The rows are grouped in 4 ways, from coarse to fine. Each group lies inside one group of the grouping before and may be the whole of it. The rows also spread widely along 16 directions, which tell nothing about the answers.
Known rows, each followed by its group in each grouping:
[ 29  -1 -43  11 -10   4   1 -17  12 -10   3   5   2  11   2 -31  20 -15
  -4 -14  20  -9  22  26 -14 -14  -2  -7 -16 -19  20  -2  14  13  -5  30
 -21 -18 -55  14  -1  49   2] : q104 vev q766 q432
[  3 -19   3  12 -16   6  26 -12 -10   6  -8   9  -6 -20  -9 -12  -6  31
  -9   9   5 -18 -11 -32  25 -13  16   2 -26   4  16  13 -21  15 -15  23
  20  21  13  -4   3  -1   7] : q104 keri q123 q278
[ 23  27  10 -35   1  20  17  -9  12  -6  -8  -6   5   2 -38  12  14  -1
  11 -21   7  12   1   8  -2   5 -12 -29  -3  32  20  -9   6  45  45  16
 -12 -16   9   0  -6  18  -3] : q104 kufu q393 q906
[ -6 -18  22  19   7 -18  -5  -4  13  -3 -14   9   6  -8  20   3   4 -19
 -11  -8   0 -13  -9 -22 -27  23  12 -10  26  -5  22  -8   0   0   9  15
  -5  31  17  -1  12  -7  41] : q54 Kifi q807 q760
[ -4  25  34   8 -26 -11 -10 -17  13 -23   4 -11   0   0 -21  17  22 -21
 -11  23  15   4 -15 -24  -9  29   1 -20   2 -11  -5  25   6  -1  10   1
  21 -13 -20 -10  -2 -32   6] : q728 vosi q125 q661
[ 11  26  24   0 -10  10  24 -19 -20 -19  -8   8  -7  21   0  14  12  -4
  -6  -9   0 -24 -11 -19   8   3  10  10  -3  30  -8 -13  16   3  21   6
  18 -26  -9  -7   2  17 -17] : q54 Geke q652 q358
[ -8   2   4  -9  16   9 -11  -6  13  15  24 -17  -7 -24 -25   8   0   3
 -10  12  19 -10  12  -4   1  -8  -8  16   5  -1 -13   9  -5 -25 -17  -2
   1   9  13 -21 -17 -10   7] : q728 vosi q11 q252
[ 23  14   6   4   7   1   1 -15 -37  14  -3   5  12  22  23  -4  -5   0
  -4 -15   7 -12  -6  -9 -12  13  13  45  23  20 -34   0  -4 -20  15 -33
   0   1   0 -20  -4   3  17] : q54 Kifi q81 q218
[ -1 -17 -36  35  19 -13  21  10 -18 -17   5   7   1  22   3  -5  -6 -16
  -2  -9  -3 -32  19  -9  26 -31  -1  -5 -30 -36  21  -4  14 -17 -30  40
  24  -7   6  18  15  25 -18] : q728 tofit q439 q847
[ -1  31   4 -16  29  27  -7  17 -17 -17  17   0  -8   8 -11  13  13  21
   2   1 -36  25  13  29 -13  -4 -19 -34  19 -11  -9  15  12 -38  12 -38
  -3 -15 -10  22 -14  -5 -10] : q104 vev q766 q463
[-19 -13 -26  22  42 -12   5  49  23 -42  14  -1 -12  10   9 -19   7 -16
  -2  14 -28  12   5  15   1 -47 -26 -21  13 -50  12 -17 -10 -10  11   4
   0  -6  -9  12   7 -16   3] : q54 Kifi q941 q742
[-25  32  35  -2 -11  -2  18 -22   1  16  10   1   4  -9 -56  19  24 -18
 -33 -14 -11 -11  12 -13   7  -8  -6  22 -12 -15 -26 -30  20   7  19  36
   0  -6 -20 -31   7 -11  19] : q54 Kifi q807 q825
[ 10  33  15   0   6  25  28 -24 -32 -14 -16   2   6  10 -35  -7  -3  23
  10 -27 -18  12   1  -8  18   2  26  -7 -26  32 -12  -2  -7  18 -15  26
  21  -5  41  29  31   9 -16] : q54 Diton q250 q608
[-14  -9   8   7  16  -5   9  11  50 -26  -3 -11 -13 -16  -7 -12  15 -20
 -12   5   2  -8  -4  -4  -7 -27 -11  10  11  -8   3 -38  -7  18  20  31
 -11  -3   0 -18   5  -2   9] : q54 Geke q741 q467
[ 22 -10 -15  25   8 -13  -7  -7   2   0  26  18   2  19  12  -1   8  -7
 -13  -2  -3 -16  -5  -2 -20  14  -8 -36  11 -32  14   6  11 -19  15   5
  14  12 -17   8  -3  19  14] : q104 keri q6 q304
[ 14  25   8  -2  14 -13  -5 -21  -2  -3  14   3   9  26  -5  15  25 -37
 -18 -12   1 -13  14  20 -16  18 -17  25  33 -19 -18 -27  31 -12  21  21
 -21 -21 -20 -10  14  19  12] : q104 keri q362 q124
[ 14 -22 -15  -5  20  -2  22  -1 -15  14   3  10   6  15  -2  22  -2  -1
 -12  -4   0 -30   7 -13  20 -17 -19  -4 -12  -9  30 -16  14   0  10  31
   2   8  19   7   9  24  -8] : q728 vosi q390 q995
[ 24 -26 -33   1   5   1   7  30  -4  -7 -27  -6  10  -1  23 -33 -10  14
  28   4  17  17  -5  -4  -3 -15   5 -15   0   3  27  31 -36  22  21 -38
 -13  12  -2   8 -18 -18  28] : q104 zef q901 q263
[  0   9  -9   0  -4 -12  13   2 -25  12  -4   4   8  -5  -1  -6  13   2
 -29 -46 -25 -25  13 -11   5 -11  11   5 -22  -2  10  -7  33   5  -4   5
 -21   2 -20 -13 -16  19  -2] : q54 Kifi q941 q162
[  1  -4 -13  -4  -4   2  25   6  -6 -14  -2   6  -9  -1   1 -10   8   3
  -4  11  10 -16  -2  -3  30 -41  -4  28  -6   1   4  -7 -15  13   0   7
  -4 -14 -24 -14  -4   9   1] : q54 Geke q652 q106
[ 22 -30 -26   4  -7  -3 -14  -6  20  14  -9   0   0 -25  23 -26   2  21
 -13   8  16  -7  -6  -5 -21   1   6 -12  -3  -7  27  27 -12  -3 -13  -4
 -25  33 -15   6 -10   7  16] : q728 tofit q98 q161
[-10  16  10 -10   0   0  17 -13 -25 -11 -22  -6  17  11 -32  30   8 -26
   6  10  18   3  14  -6  34  -2  -2   9 -12 -10  17   6   4   7 -22  41
   0 -13  12  21  35 -11  10] : q54 Diton q250 q669
[ 27  28  -9  19 -11 -27  12 -25 -14 -12  -4  10  37  34 -37 -16  12 -39
   7 -33   5  16  10   3   2  23   7  -8  -7 -24  -3  -4   0  42   9  51
   4 -10  -1   9  30  11  25] : q104 kufu q393 q289
[  5 -10   1  26  12  -2  16 -14  -6  -3  -5   3   9  28  -2  11   2 -12
 -20  12  -2 -26  -4 -27  10  -7  -3  -5 -23 -27   5 -17  18 -18  -1  47
  23   1  13  14  26   6 -13] : q54 Geke q431 q46
[  5 -11   9  -1  -5   3 -17 -15  26   5  13 -12 -12 -27   5  15   3  -5
  -9  13  39 -33  -4 -22 -19  20   2 -17   9  14  24  23  10 -15 -11  -1
   4  16   2 -21 -32  10  14] : q104 keri q123 q774
[-21  29   9  16  -2 -11  13   6  -3 -17  15  -7  -4   6 -28   9  16 -34
 -14 -25  -3 -28  13 -18  11 -17   1   2 -17  -8  -5 -14  27  -1   5  18
  23 -24 -21 -27 -12   7  -7] : q54 Kifi q81 q573
[  6 -14 -19   2  27   1   7  19 -23  -4 -13  -1   5   1  11  -8  -4  28
  -8  -7 -34   6   8  -4  11 -17  -1 -11  -9 -14  15  10  -3 -15 -13  -7
  -7  16  27  24   7  -9 -15] : q728 vosi q390 q995
[ -3 -24 -18 -11  -1 -23  17  25  14  -5  26  30 -14 -37  -4 -28   4  17
  -3  -4 -16  -2  -7  11  23 -38 -15  10  27 -10  25  -8 -51  45  12  -5
 -20  22 -14 -21  -8   3  50] : q728 vosi q11 q252
[ 16   0   9  19  20  -2 -11  -2 -36 -18  17   6  -4  11  24   7 -15  24
   5  15 -11  -5 -21 -18   6  28  16 -10  25   6  -7  41 -15 -46 -35 -35
  38  17  42  13  -1 -12  -6] : q104 keri q6 q304
[-29  15  32 -16  12  16   9   1  -2  -7 -13   0  -6 -21 -29  18  15  17
 -14  13 -31  25   7   5   5 -11  -8  -8   6 -10   5  -3  -2  -5  -1  11
 -14   6   6  16  22 -31  12] : q54 Kifi q807 q825
[ -5  34  18  -9  22 -29 -23   9   9 -11  41  -6   6 -14 -30   6  10 -18
  -7 -32 -24  10  -2   0 -11  24  -2 -21  35  -4  -6   2   6   8  -6 -16
 -10  15  25 -24 -24  -8  26] : q54 Kifi q807 q760
[ -9 -12  11  12  11  -6  19  30 -17  -3  15  16  -9  14  26  24  -4  -9
   3   5  -2 -38 -11 -25   2 -14 -17   2  25  -2   2  -3  -1 -31  46 -34
  33  -1 -11 -32 -31  -5  21] : q104 kufu q393 q289
[  4  18 -25   5   1  14 -10  14  37 -39 -18 -32  -3   5  -7 -37  20 -27
  17  12  34  29  17  26 -25 -25  -4  -2  -3  -7  -4   9  -8  17  16 -10
 -20 -37 -50  -1 -10 -13   7] : q54 Kifi q941 q162
[ 25  -1 -19  13  31 -16  -7  11  10 -20 -10 -19  23  28   3 -13   0 -24
   8  -4   2  18  -1  -1 -10  11  -7 -14   9 -23   5   0  -2   6  12  13
  -6   1  35  10  13  -9  -1] : q104 kufu q393 q906
[ 23  18 -10 -15  -3  -6 -19  -6   4   4  27  -1   5  -4 -10  -2  12  -1
  -8 -14   5   1  -4   6 -15  12  -6 -28  10   3  12  20  10   9   9 -24
 -17   2 -24 -11 -34  13  12] : q54 Kifi q941 q742
[  1   0  17  30 -15 -22   7  -6  -8 -31  -7   8  19  31  -3   2  -4 -39
  24  40  37  17 -21 -23  10  17   4   9  25 -20  -6  19 -45  15  12   7
  36  -1   3   1  31 -44  55] : q54 Kifi q941 q162
[ 45 -38 -46  -9  10 -18  29  13 -37  27  -1  19  22   8   8 -16 -20  47
  -8  -8 -26  -1 -17 -23  41 -17  -9 -24 -29 -21  48  17 -22  37   3   2
 -11  40  35  15  -1  11   1] : q104 keri q123 q774
[ 26 -17 -34  14   0 -44 -24  22  -8   3  11  -5  21   8  31 -10  -1 -21
  -1  -4  17 -13  -5 -17 -10  16  -3 -12  13 -30  22  40   2 -12  -3 -40
 -10  20 -15 -16 -34  -6  25] : q728 tofit q98 q161
[-19  -4  -4 -12  19  15  22  21 -14   6  11   2 -10 -17 -16  10  -2  19
 -10  -8 -15 -26  15  -6  28 -46 -10   5 -15   2   9 -11   6 -13  -6   2
   0   3   4  -9 -19   9  -4] : q54 Geke q431 q46
[ -3   0   0  12 -35 -11  13  -5 -17  -1   1  15   8   8 -16  19  10 -23
   5   9  32 -18   6 -22  12  -1  -2 -18 -14 -16  26  28  -2   5  15   5
  26  -8 -42  -6 -10  -6  34] : q728 vosi q390 q995
[-16   2  22  17  25  26 -10   1  -3  -3  23   6 -19   6  10  36  -2   1
  -2  12   4 -30   9  -7 -30   6  -8 -34  17  -2  -1  11  24 -71  12 -22
  38   1   0   9 -17   5   1] : q728 vosi q125 q661
[ 17  28  -6   3  13 -26   7  15 -44 -23 -20  -1  31  27   1 -17   5  -4
   6 -33 -36  26  -2  -3  16   9  15   1   4 -10 -12  12  -3  18   1 -23
 -15  -4  19   9   8 -19   5] : q54 Geke q652 q106
[ 10 -17 -11 -14  21   6  16  21  -1  -1  18  10 -15  -7  14   3 -10  23
  -1  -8 -11 -22 -14 -11  11 -25 -12 -17   7  22  31  -7  -8   9  16 -18
   3  13  17 -10 -26  21   0] : q54 Kifi q941 q162
[ -2  -3   9  13  11 -22 -13  24  25 -52 -13 -25 -10  -6  25 -12   6 -13
  -3  18  -7   9 -28 -25  -3   4   6 -11  15   0  15  14 -10   4 -10 -15
   7   0  21  -7  -3 -33 -15] : q54 Kifi q81 q573
[ 21 -34 -20  -5   8 -18  32  16 -50   1 -37  10  20  17  42  -3 -14   7
   2   3   3 -16 -13 -22  46 -25   5  54   1   2  22   0 -22  14  -6  -4
 -19  10  20   1  16  -1  11] : q54 Geke q741 q467
[  3  31   5 -13   8 -22 -12  22   4 -20  22 -27   2  -5 -19   9  14  -6
 -13  -8 -17  -3 -12 -24  14   3  -6 -21  -4  -4  -2  18  22   0  -2 -30
   0 -10   8 -31 -44 -18 -26] : q54 Geke q652 q358

New rows, each followed by its group in each grouping:
[ -1  23   6   1   2  -5  11  -6   4 -13   5 -19   1   5 -33   6  13 -13
 -11  10   6  -4   2 -14  18  -9  -8  14 -18 -11 -16  -3   8  -1  -5  23
  13 -20   1 -15   9 -12 -23] : q728 tofit q98 q161
[  0  -8  -6  30  15  -5  -8   4  -8 -15  -3  14  -2  -6  21 -25   2   8
   0 -19 -18   1  10   9 -23  10  21 -16  19 -10   5  13  -8 -21 -18  -6
   1  20   4  19   6   4  25] : q104 keri q6 q304
[  3  13  21  -9   1   2  15   4  11 -45 -29 -13  -9   2   7  12  17 -24
   4  -6   7  -9  -7  -9   5   5   4   5  11  29  21 -11  11  22  13  20
  -2 -27  14  -5   8   5 -20] : q104 kufu q393 q906
[ 10 -17  -4   8   6  -5  16  11  26 -14 -38 -18  19   5  -4 -21  -7 -18
  25  13  30  20 -13 -24  -3  -6   3  -5  -4   2  14  -5 -37  43  32  15
  -1  14  31   3  20 -32  33] : q54 Diton q250 q608
[ 15   0  -5 -23  11  10   8   0  -1  13   7   0   1 -12 -15  11   1   9
   0 -19   6 -13   6   1   5  -4  -7 -12   0  19  24   3   5   9   5   8
 -11   9  17  -8 -20  25   4] : q104 kufu q393 q906
[  0  18  12  -1  33  13  10   6 -21 -14   8 -12  -4   5 -10  10 -13  11
  10 -17  -9 -10   5 -12  13  -2  11   2   1  31 -14   3   1 -16 -15 -12
  26  -4  58  -1  -6   0 -24] : q728 vosi q125 q661
[ -2  37  25 -12  -7  -2  -7 -10   3 -25  19 -15   2  -2 -37  18  10 -31
  18  13  36   8   0   2   8  16  -5  18  26  13 -20  19 -13   5  -6  -1
  16 -25   1 -27 -10 -17  20] : q104 kufu q393 q289
[  4   0 -14  31   4 -22  10   5  19 -19   6   0   5  14  -5 -31  12 -35
  -1 -14  10 -10   6  -2 -11 -12   1  14   7 -24 -14 -20  -8  15  22  21
   5 -10 -21 -18   3   0  25] : q104 zef q901 q263
[ 37  -6 -21  40  -5 -25   7  -7   4 -23  -5  14  17  44  22 -31   8 -31
   3 -12   8  -4 -13  -6 -21  14   4  -8   8 -26   1  -7  -4  17  35  20
  13  -8 -22   3  14  15  17] : q104 kufu q393 q289
[ 14  -5   5   6 -22 -11  19 -20 -26   7 -13   4   7 -12   4  -6  -5  12
  -9 -11  11 -27 -10 -35  24   8  27  28 -20  20   3  17  -9  12 -24  11
  11  12  16 -16   0   3   3] : q728 tofit q439 q847
[  6  74  27  -5 -45   4  27 -14 -39 -29  -7   5  15  42 -48  13  34 -27
   9 -18   1  13   3  -2  16   4   4  -5 -20   4 -25   7  17  32  51  -8
  22 -65 -66  -7   1  -7   4] : q54 Geke q431 q46
[ 15   4   6 -17 -14  14   6 -26 -12  14  -7  13  14   8 -22  34  12 -17
   5   9  36  -5  13   9  -2  13 -14 -16   3  -4  30  15   9   2  16  27
  -8  -3 -21  15   8  18  32] : q104 kufu q393 q906
[ 12  28   2 -12   2   4   8   7 -18  -9  32   8  -4   2 -21   8   3   6
  10 -22  -5  -7  -2   1   9   0  -5 -20   8  17   0  16  -1   4  13 -23
  20 -13  -5 -16 -34  16   4] : q104 kufu q393 q289
[ 18  24   6  -2  -9  -1   4  -7 -19 -10  18   0   8  10 -27   3  -2   1
  20   2  17   9  -9 -11  11  15   5 -16   4  10  -5  34 -20  11   8 -22
  25  -7   2  -7 -17 -11  19] : q104 zef q901 q263
[ 12  28  26  13  -9   1   1 -23   7   4  22   5  -3  22 -10  10  22  -6
 -28   1  -8 -15 -12 -15 -27  14 -10  -9   2 -13 -33 -13  23 -19  53  -6
  23 -16 -34 -20  -6  -2  -5] : q728 vosi q125 q661
[ 28 -22  -5 -22  -7  19  20  -7 -38  18 -46  -6  14  -4  25   1 -18  30
  19  24  38   4  -8 -19  21   0  11  38  -2  34  14  32 -35  12   2 -27
 -13  14  24  -2   2 -20  21] : q104 keri q123 q774
[ 26   6 -11 -22  17 -10   7   6  18 -24  -3 -16  12   7 -22   1   1 -20
  17  -8  20  12  -7  -1  18  -2 -10 -19   1  13  35  -3  -9  52   4  20
 -15  -7  37   5   1  13  -3] : q54 Geke q741 q467
[ -8 -14 -22   7 -15 -35  10  25 -30   0  25  19  11  -1 -13   9  -2 -16
   8  12  14 -10   3 -14  41 -21 -14  -4   2 -42  32  35 -25   9  -8 -13
  13   7 -24 -14 -17 -16  47] : q728 vosi q11 q252
[ 28   2  -7 -32  -4 -11  -6   0  -3  22  -3 -18  17 -10  -5   8   3   6
 -10  -6  12   1 -13 -22   5   9  -6  -4  -6  13  22  21   6  24  12 -26
 -29  15   8 -26 -35  -8   4] : q54 Kifi q807 q825
[-14  13  21   8 -14   6   1  -8  13 -21  -6  16 -13 -25   0 -15  13 -10
   6 -32   6 -14  10   8 -24   5  27  -6  24  31   9  -4  -6  16   1   6
  -6   2 -18  -2  -4  20  43] : q54 Geke q431 q46
[ 43   4 -19 -17  18  -8  -3   4 -17   2  23  -6   6  31  11  15   3   1
  -7   4   4 -15 -15  -9   5   7 -22 -11   6  -4  11  14  18 -14  21 -28
  -1 -10   0  -9 -28  15 -22] : q104 zef q901 q263
[ -4  28  -4  11  14 -12  10  -3 -20 -11  12   5  13  32 -28  10  19 -28
 -16  -8 -21   4  17  10  10 -12 -15   5  -6 -45 -13 -16  24 -10   6  25
   1 -23 -23   7  20   0   2] : q54 Kifi q807 q825
[ 15   2 -11  23 -12 -19  16 -18 -10  -3  -5  22  26  37 -22  -1  16 -28
  -8   3   1   9   7  -1   2   3 -11 -15  -8 -49   9  -8  -2  19  31  44
   6  -4 -25  22  40  -3  27] : q728 vosi q390 q995
[  6   7  -6  31  -1 -14  15 -20 -63  22  -9  35  29  23   1  -8  -2   0
  -7 -45 -20 -14  23  -2  -5  14  25  13  -3 -21 -14   7   7 -23 -13  13
   6  19  -3  21  27  13  35] : q728 tofit q98 q161
[ 14  13  -3  -7  10 -15  15  19 -27  -8  -6 -19  19  25  -8  22  -2 -10
   5   1  -3  -3  -9 -30  27   1 -13  -6 -16  -7   4  15   8   1  21 -20
  14 -13  25 -12 -11 -26 -20] : q728 tofit q439 q847
[ 11  35  11  15  -9  15  -6 -21  23 -33  27  -2 -12  17 -18 -12  15 -24
  20  22  41   6  -1  17 -27  10  -5   3  29   3 -35   7 -20  -1  26  -9
  28 -36 -40 -14  -5   1  25] : q104 keri q123 q774
[  1  -6  11   0  24  22  -8 -10   5   9  11   9  -7  -7   0  17  -1   5
   0  -4   5 -16   9   8 -27  11  -4 -22  23   7  12   3   8 -36   2   6
   3  17  17  11  -5  19  20] : q104 kufu q393 q906
[-17  27  16  -2 -20   6  33 -13 -27  -7 -17   6  -3 -18 -32  -9  19  15
 -14 -18 -21   0  14  -3  33 -18  17  31 -25   5 -13  -5  -3  19 -17  27
  -2 -15 -15  -7  17  -7  -1] : q104 keri q362 q124
[-12  16  25  -4   5  -5  -2   7  40 -24   4 -11  -6 -25 -29  -7  17  -2
 -11  -8 -20  12  -7  -9 -10   1   1 -32   6   2   6 -11  -4  27  15  14
  -6   7  14  -7  -4 -17   9] : q54 Geke q431 q46
[-44 -13  29   3   5   1  -6  16  46   0  -6  -1 -20 -53  -2   5  23  -1
 -34  -7 -20 -17   8  -6 -30 -16  -5 -19  14 -16  18 -19  14 -16  16  10
 -27  24 -25 -14 -15 -13  34] : q54 Geke q741 q467
[ 14  24  -7  -5   2  27   3   2   1  -1   8  -2  -7 -22 -20 -49   5  53
   0 -19 -31  32  -1  15 -16 -16  12  -5  -6  14 -36  14 -29   5  11 -33
  -6   5 -13  -7 -20 -10   2] : q104 kufu q393 q289
[  1  13   2   3 -27   1  15  -4   3   3   6  -2  -3   8 -11   5  17 -19
 -11   7  26 -20  -4 -19   2 -18 -12   6 -16  -6  -1  -2   8   8  41  -7
  12 -23 -61 -35 -24   0  12] : q54 Kifi q81 q218
[ 12   8   5 -21  20  10   5  -9 -11  11   8 -17  14   7 -26  22  -5   8
  -7  20  10  -1  -3 -14  27  -7 -13  14  -8   2  -6   3   0  -8  -9   9
   0   3  36  -4   1 -10 -11] : q54 Geke q431 q46
[ 28 -37 -28   7  12  11  -3  -4   6  19  -3 -25   3   1  19   2 -20   2
   5  25  57 -38  -6 -37   2  -5   3   2 -23  11  22  30   1 -26 -17  -4
  17  16  23 -14 -31   8 -11] : q104 zef q901 q263
[ 29  -3 -18  -9 -15 -10   3 -15 -27   7 -12  11  20  -2  -3 -10   1   8
   7  -7  16  10   4   3   9  15   9  -3   1  -2  27  34 -17  29 -14   1
 -21  13  -4  14   5   7  33] : q104 keri q123 q774
[ 20   2 -35   3  30   0  -1   9 -17   9  13 -13  12  17  -2  -9   0  -4
  -3 -13   5  -9  21  10   6 -15 -10  12  -7 -19  -9   2  13 -21  -6  -6
  -9  -4   0  -6 -13  12  -7] : q104 keri q6 q304
[-24  16  25 -32 -27  21  12  -8   7  -3  -1   0 -23 -61 -33   4  16  24
  -1   4  18  -3  13   9  14 -16   7  14   5  35  12  18 -22  24 -15  -4
 -17  -2 -25 -23 -22  -5  32] : q104 keri q123 q774
[ -3 -26  -7  -3  34   8  28  20   2 -32  11  15 -29  -3  10   2  -8  26
  -3  20 -29 -10 -19  -5  37 -42 -14 -12   2   0  40 -17 -19   6 -19  26
  14   6  34  22  19  17 -24] : q54 Kifi q807 q760
[  7  27   2   4 -17  -5  15 -11 -21 -13 -13  -6  13  17 -19   2  17 -18
  -9 -18   5 -11   9 -13  16  -3  11   8 -26  -1  -3   2  22  12  -1  18
   2 -25 -21  -4   2   8  -9] : q54 Geke q431 q46
[ 13  14   2 -16   8  14   9 -22  -1 -11   0   3 -16 -10   9 -10  10   7
  -7 -17   5 -21   2  16   2 -11  10  45  17  39 -10 -20   0   4 -15  10
 -19 -13  -3  -6   6  37  -5] : q54 Diton q250 q669
[  9  15   4   3  35   8   3   9  23 -20   9 -11  -1  16 -15   0   8 -11
   5  -5  -7  12   1   8 -18   3 -16 -24  16  -3  -7 -20   3   2  40   2
   8 -10  20   1   3  -3  -3] : q104 keri q6 q304
[ 10  -5 -13   5  21   2  14  17  19  -2 -18  -7  11  16  -5 -16  10  -3
  -5  -6 -16  13   6  -1 -17 -21 -18 -13  -7 -19  -1 -26  -2  15  57   5
 -13  -1  -1   2   8 -14   1] : q728 vosi q390 q995
[-16 -20  16  31 -12 -33 -19   6  27 -12 -13  -7   6 -27  10  -8  11  -6
 -23  19  -9   3 -22 -41 -19  23  14 -39  -1 -39  24  29  -5  -9 -15   9
   4  42   5   5   6 -44  30] : q54 Diton q250 q608
[  1   6  -3   5  22 -15  19  19  -4 -37 -23 -11   3   8   3 -13   5 -15
   3 -26 -19  -3   5  -8  18 -16   7  20   0  10   4 -22  -1  26  -1  18
  -3 -14  35  -2  18  -4 -21] : q728 vosi q390 q995
[ -4  -8   6  22 -30 -19  19  22  23 -31 -14   8  -9  -1  15  -7  20 -25
  -2  -1   7 -17 -17 -26 -11  -9  -4 -28  -1  -9  29   0  -2  27  54  -1
  17 -12 -48 -22 -19  -7  19] : q104 kufu q393 q289
[  7   3 -16  11  34 -12 -19  17  13 -33  13 -17  -2  15  12  -5   9 -11
 -11  14 -16   8  -2   5  -8  -3 -12 -20  10 -32   9   8  15 -24 -19  -1
  -5  -5   7  14   2  -6 -23] : q54 Kifi q941 q162
[ -7  -3  -3  -2  12   2  13  -9  19 -31  -1   7 -18  -5   3  -6  20 -18
 -13  14  10 -17   9  23  14 -31  -9  38  18  -5   6 -31  -4   6 -20  47
 -22 -19 -19   2  25  25   2] : q54 Geke q652 q106
